The rows come from 4 hidden closed curves, with some noise, and rows from the same curve form a group. Each curve winds through 8 dimensions. The rows are also pushed far along 5 directions, which tell nothing about the answers.
In the rows, zero is written as 128.
Some rows, each with its group after it:
[156 137 135  94 128 146 132 126 124 139 107  96 162 137 139 144 156] -> k_52
[158 161  68 139 119 184 101  75 130  94 149 127 114 154 142 105  90] -> k_129
[158 124  85 139 130 114 151 171 183  38  98 150 112  83 134 137  79] -> k_428
[160 104 128  95 167  94 178 176 143  48  82 120 154 121 161 178 153] -> k_777
[ 78 111 167 115  89 112 144 119 120 240 109 118 159 156  95 100 128] -> k_52
[142 117 139 118 109 124 156 113 120 122 158 131 151 153 153 176 113] -> k_52
[127 175  72 170 115 126  79 178 189 127 116 157  62  32  79 105  82] -> k_52
[150 122 145 117 138 126 152 128 135  95 104 127 111  84 145 144 122] -> k_52
[155 204  90 168 188 162  64 103  91 107 139  86 138 125 145 108 156] -> k_129
[133 128  97  80 133 154 217  92 145  87 153 148 123 132 215 169  82] -> k_777
[131 111 131 127 145  54 105 211 157 108  73 137  99  88  92 122 159] -> k_777
[158 113 110 122 147 121 138 108 101  95 131 148 131 157 126 120 106] -> k_129
[ 99 129 153  99  52 201 118  72 136 171 122 108 131 157 105 112 102] -> k_129
[ 97  99 123 113  79 161 122 100 151 163 135 127 107 122 105 100 103] -> k_428
[184 143 117 145 175 141 138 136 116  85 120 105 170 115 161 134 154] -> k_428
[139 119 120 125 112 160 138 120 142 123 118 125 117 121 150 119 133] -> k_129
[149 134 127 129 151 105  77 148 101 146  87 124 108 117  72  90 152] -> k_129
[ 85  89 190  78 100 105 149 148 132 207 113 123 140 122 104 139 164] -> k_777
[ 95 145 145 133  98 130 105 130 143 164 123 104 156 137 101 106 120] -> k_777
[105  83 131 102 111 126 206 142 159 131 106 143 113  50 123 163  71] -> k_428
[146 154  95 144 134 165  84 111 132 119 121 134  73  82 103  92 110] -> k_129
[111 123 128 120  89 127  69 135 159 174  97 110  78  98  53  92 135] -> k_129
[112 110 175 106 108 108 107 152 118 211  86  90 153 134  77 123 184] -> k_428
[112 139 136 145 133 152 122 126 117 123 124 126 122 103 123 134 121] -> k_129
[146 100 171 113 152 143 175  93  63 141 169 109 205 173 178 168 161] -> k_777
[121 131 132 103 128 147 107 122  99 132 125 134 119 128 126 121 134] -> k_428
[152 102  79 118  99  94 186 154 196  84 133 183  72  72 151 155  50] -> k_52
[138 103 125  99 115 115 160 139 131 172 107 128 125 103 113 151 122] -> k_777
[133 108 150 151 112  89 141 150 129 137 115 128 140 167 141 128 153] -> k_129
[145 176  80 163 131 150  70 104 119 114 156 120 138 173 134 106 124] -> k_52
[137 124 148  74 112 173 161 124 139 147 131 119 133  93 136 181 140] -> k_428
[134 124 127 131 108 118 114 127 134 111 121 130 153 172 111 115 112] -> k_52
[ 92 144 147 105  69 160 136 100 162 190 132 127  96 100 141 118 107] -> k_52
[122 117 162 116 117 115 147 116  97 101 152 164 166 204 138 138 110] -> k_428
[141 137  64 112 101 151 171 119 219 123 114 133  69  51 116 138  54] -> k_428
[136 142 111 143 132 151 129 104 130  98 134 135 130 125 128 105  89] -> k_428
[114 130 168  77 115 185 155  54  79 141 165 105 143 161 178 170 133] -> k_52
[135 122 122 125 118 119 161 111 106 141 130 132 149 161 143 127  98] -> k_777
[121 107 117 121 126 106 130 129 125  83 110 146 132 168 107 114  95] -> k_52
[125 126 135 147 108 108 134 134 146 145 145 150 114 120 145 125 121] -> k_52
[129  94 144 134  99 150 118 115 138 131 159 149 136 150 105 106 129] -> k_428
[145 103 116 149 139  87 176 161 164 100 126 148 119 100 149 129 113] -> k_428
[143 121 125 127 115 158 135 122 137 124 116 123 120 121 148 118 138] -> k_129
[128 143 178 120 145 128  89 109  91 171 133  86 202 190 118 103 193] -> k_777
[ 88 160 135 143 133 136  97 113 127 128 144 131 144 173 123 113 135] -> k_777
[ 73 143 127 107  76 155 109 109 147 183 124 117 117 140 100 120 105] -> k_52
[147 123  86 113 143 129 144 130 148 107 130 147 102 112 147 127 118] -> k_777
[124 133 135 153 130 118  78 132 109  73 124 120 156 204 126 103 150] -> k_777
[174 115 179 103 165  86 162 187 105 106  96 114 183 115 143 182 184] -> k_52
[ 82 103 178 108 125  81 105 175 115 196  80 103 139 107  56 126 168] -> k_129
[114 113 151 127  89 158 116 111 145 145 156 133 134 144 100 131 127] -> k_428
[118 101 155 130 116 113 141 145 126 122 146 116 159 122 136 141 129] -> k_777
[132 144 148 115 119 188 144  84 137 154 163  84 143 131 179 146 168] -> k_428
[125  85 133 103 105  85 167 135 133 162 115 158 111 131 118 112 101] -> k_52
[147 118 124 151  97 159 127  88 142 115 149 134 100 133 127 120 104] -> k_129
[165 135 126 148 117 161 143 103 135 130 127 104 133 120 141 146 128] -> k_129
[102 123 119 125  92 162 125 115 135 163 121 122 125 134 109 112 111] -> k_777
[136 100 119  95 109 114 150 156 150 143 106 124 119 106 135 126 132] -> k_777
[163 127 104 123 202  87 136 171 103 119 111 104 150 112 163 142 192] -> k_129
[148 156 116 135 144 134  94 158 117 160 103 128 120  73  87 115 136] -> k_428
[128 114 125 130 115 162 170 107 132 122 135 126 154 133 157 143 107] -> k_129
[121 106 117 140 133 146 171 107 126  87 157 136 142 124 165 154  92] -> k_428
[136  83 149 172 140  37 128 151  87  97 149 188 139 178  96 110  98] -> k_52
[138 125 152 107 115 158 140  97  88 122 119 100 158 170 154 145 137] -> k_777

New rows, each followed by its group:
[113 164 126 160 120 151  62  89  94 157 194 148 113 186 122  96 141] -> k_428
[161  89 163  71 126 134 185  86  83 174 155 118 173 178 187 149 163] -> k_52
[134 143 134 119 147 130 120 123  93 147 143 135 117 118 137 124 141] -> k_52
[110 159 138 137 141 113  70 157 109 149  97 102 133 142 103 123 180] -> k_52
[139 129 148 169 123 103  95 136 105 101 159 151 177 193 112 114 125] -> k_52
[106  97 163 119  89 138 107  97 118 118 145 147 123 172 111 102 115] -> k_52
[124 157  92 141 122 206 125  89 149 114 162 102 109  76 165 143 107] -> k_428
[101 123 154 140 117 117 137 119 111 145 138 140 119 140 130 123 118] -> k_129
[122  72 153  76 104 142 173 151 147 170  88 111 140  93 117 130 149] -> k_777
[120 161 127 158 111 167  59 107 125  91 141 128 127 158 118  80 120] -> k_428
[172 178 129 170 137 186  64  79  93 141 150  74 151 166 140 119 181] -> k_129
[143 156 111 148 137 157 161 112 134 108 146 117 119 100 183 167 115] -> k_129
[114  87 148 165 109  95 122 142 135 171 146 140 143 149  95  94 141] -> k_428
[ 87  89 152 139  72  52 118 165 157 148  97 172 113 165  65  78  89] -> k_52
[122  75 171 136 133  64 159 126  78 140 179 178 175 233 132 133 140] -> k_428
[ 97 105 149 154  72  73 120 133 132 168 155 169 126 168  89 117  83] -> k_52
[137  93  99  84 133 127 218  87 144  66 166 178 136 179 196 158  74] -> k_777
[105 137 124 135  98 175 133 104 153 132 126 112 125  89 117 120  83] -> k_428
[135 155 148 142 152 110 122 143 115  82 117 128 112  98 144 159 130] -> k_52
[129 130 128 107 102 192 117  77 122 167 142 122 104 114 123 101 119] -> k_129
[104 124 104 147 110 129 107 151 155  92 116 139 108 134 119 102 110] -> k_777
[125 123 123 107 125 155 136 120 137 129 104 128 115 115 118 131 126] -> k_777
[ 75 139 124 117  81 176 128  95 168 204 148 127 125 106  94  98  86] -> k_777
[114 111 157 122 131 111 135 137  89 176 122 139 148 129 112 114 133] -> k_428
[133 113 122  85 152 158 197 103 142  84 172 121 193 171 206 175 139] -> k_777
[160 157 131 151 208 111  61 169  74 118 120 114 117 113 144 115 235] -> k_52
[139 206 110 186 155 147   4 134 100 164 130  82  98 111  94 106 198] -> k_129
[111 128 132 101 107 179 140  72 109 192 146 106 127 117 125 139 113] -> k_52
[ 97 134 146 137  62 193  90  60 124 136 146 122 139 195 103  90  91] -> k_129
[156 154 121 116 117 182  92 122 134 179  80  90 105  71  94 101 152] -> k_129
[146 155 113 126 151 115  86 146 126 142  89 123  95 100  98 120 155] -> k_777
[131 104 128 131 150  75 135 178 139 153 107 117 111  77 106 153 160] -> k_129
[157 167  97 151 147 180 111 110 117 107 128 107 134 112 149 134 130] -> k_129
[147 145 106 146 135 144 113 100 145 128 139  99 128 147 137 108 142] -> k_428
[146 110 108 144 130 130 114 146 143  78 116 126 126 108 116 111 115] -> k_777
[163 176 115 136 199 104 107 158  84 114 102  90 151 123 154 151 187] -> k_129
[ 91 140 142 174 136 102  51 145 118  95 133 134 152 212 102  77 165] -> k_777
[123 173  91 101 123 199 146 112 167 179 128  98 101  33 148 136 113] -> k_777
[140  98 134  93 118  88 190 140 137 121 126 151 138 154 174 151 119] -> k_52
[151 153 151  93 152 163 143 106  86  92 141 123 160 161 183 161 152] -> k_428
[134 135 137 167 118 133 140 114 119 132 139 128 136 133 128 143 109] -> k_129
[149 147 136 157 141 122 117 128 112 108 144 139 133 112 129 134 115] -> k_52
[115 148 175 148 134  88  23 178  89 159  98 122 130 153  53  76 195] -> k_52
[ 97  66 171  59  86 105 182 180 164 179  85 143 124  86  98 148 135] -> k_52
[125  81 114 148 151  86 184 114 118  43 164 160 165 172 132 163  61] -> k_129
[114 164 116 121 102 184 121  78 112 154 171 109 123 138 164 153 113] -> k_777
[116 122 134 176 128 130  98  90 106  88 158 119 179 211 115 102 112] -> k_129
[108 107 131 101 125 129 138 126 116 183 136 130 121 113 123 123 138] -> k_129
[137 113 142  91 158 107 167 162 112 127 104 139 119  84 135 151 141] -> k_52
[135 143 113 162 142 130 137 105 104 103 182 159 143 159 163 129  98] -> k_52
[106 141 147 136 121 132 110 107 100 140 131 134 144 158  92 121 104] -> k_428
[124 162  70 117 151 128 135 120 131  84 148 145  84 109 165 150  88] -> k_129
[126 101 143 145 144  75  98 168 132 152 103  99 138 126  91 109 184] -> k_129
[154 117 124 104 123 142 127 109 132 125 124 107 119 130 123 143 140] -> k_129
[124 103 155  71 122 121 141 111  94 182 125 115 145 169 137 119 162] -> k_129
[139  82 132 139 158  91 147 139  92 100 160 169 152 173 145 128 139] -> k_52
[ 87  83 138  45  77 172 233  89 179 130 152 136 158 150 176 174  82] -> k_777
[116 123 134 145 165  90 140 151 130 117 131 144 163 147 120 125 139] -> k_777
[133  90 182 126  91 138 175  94 110 176 146 110 181 196 162 139 155] -> k_129
[148 131 137  87 140 169 187  75 102 125 156 110 179 163 171 188 123] -> k_428
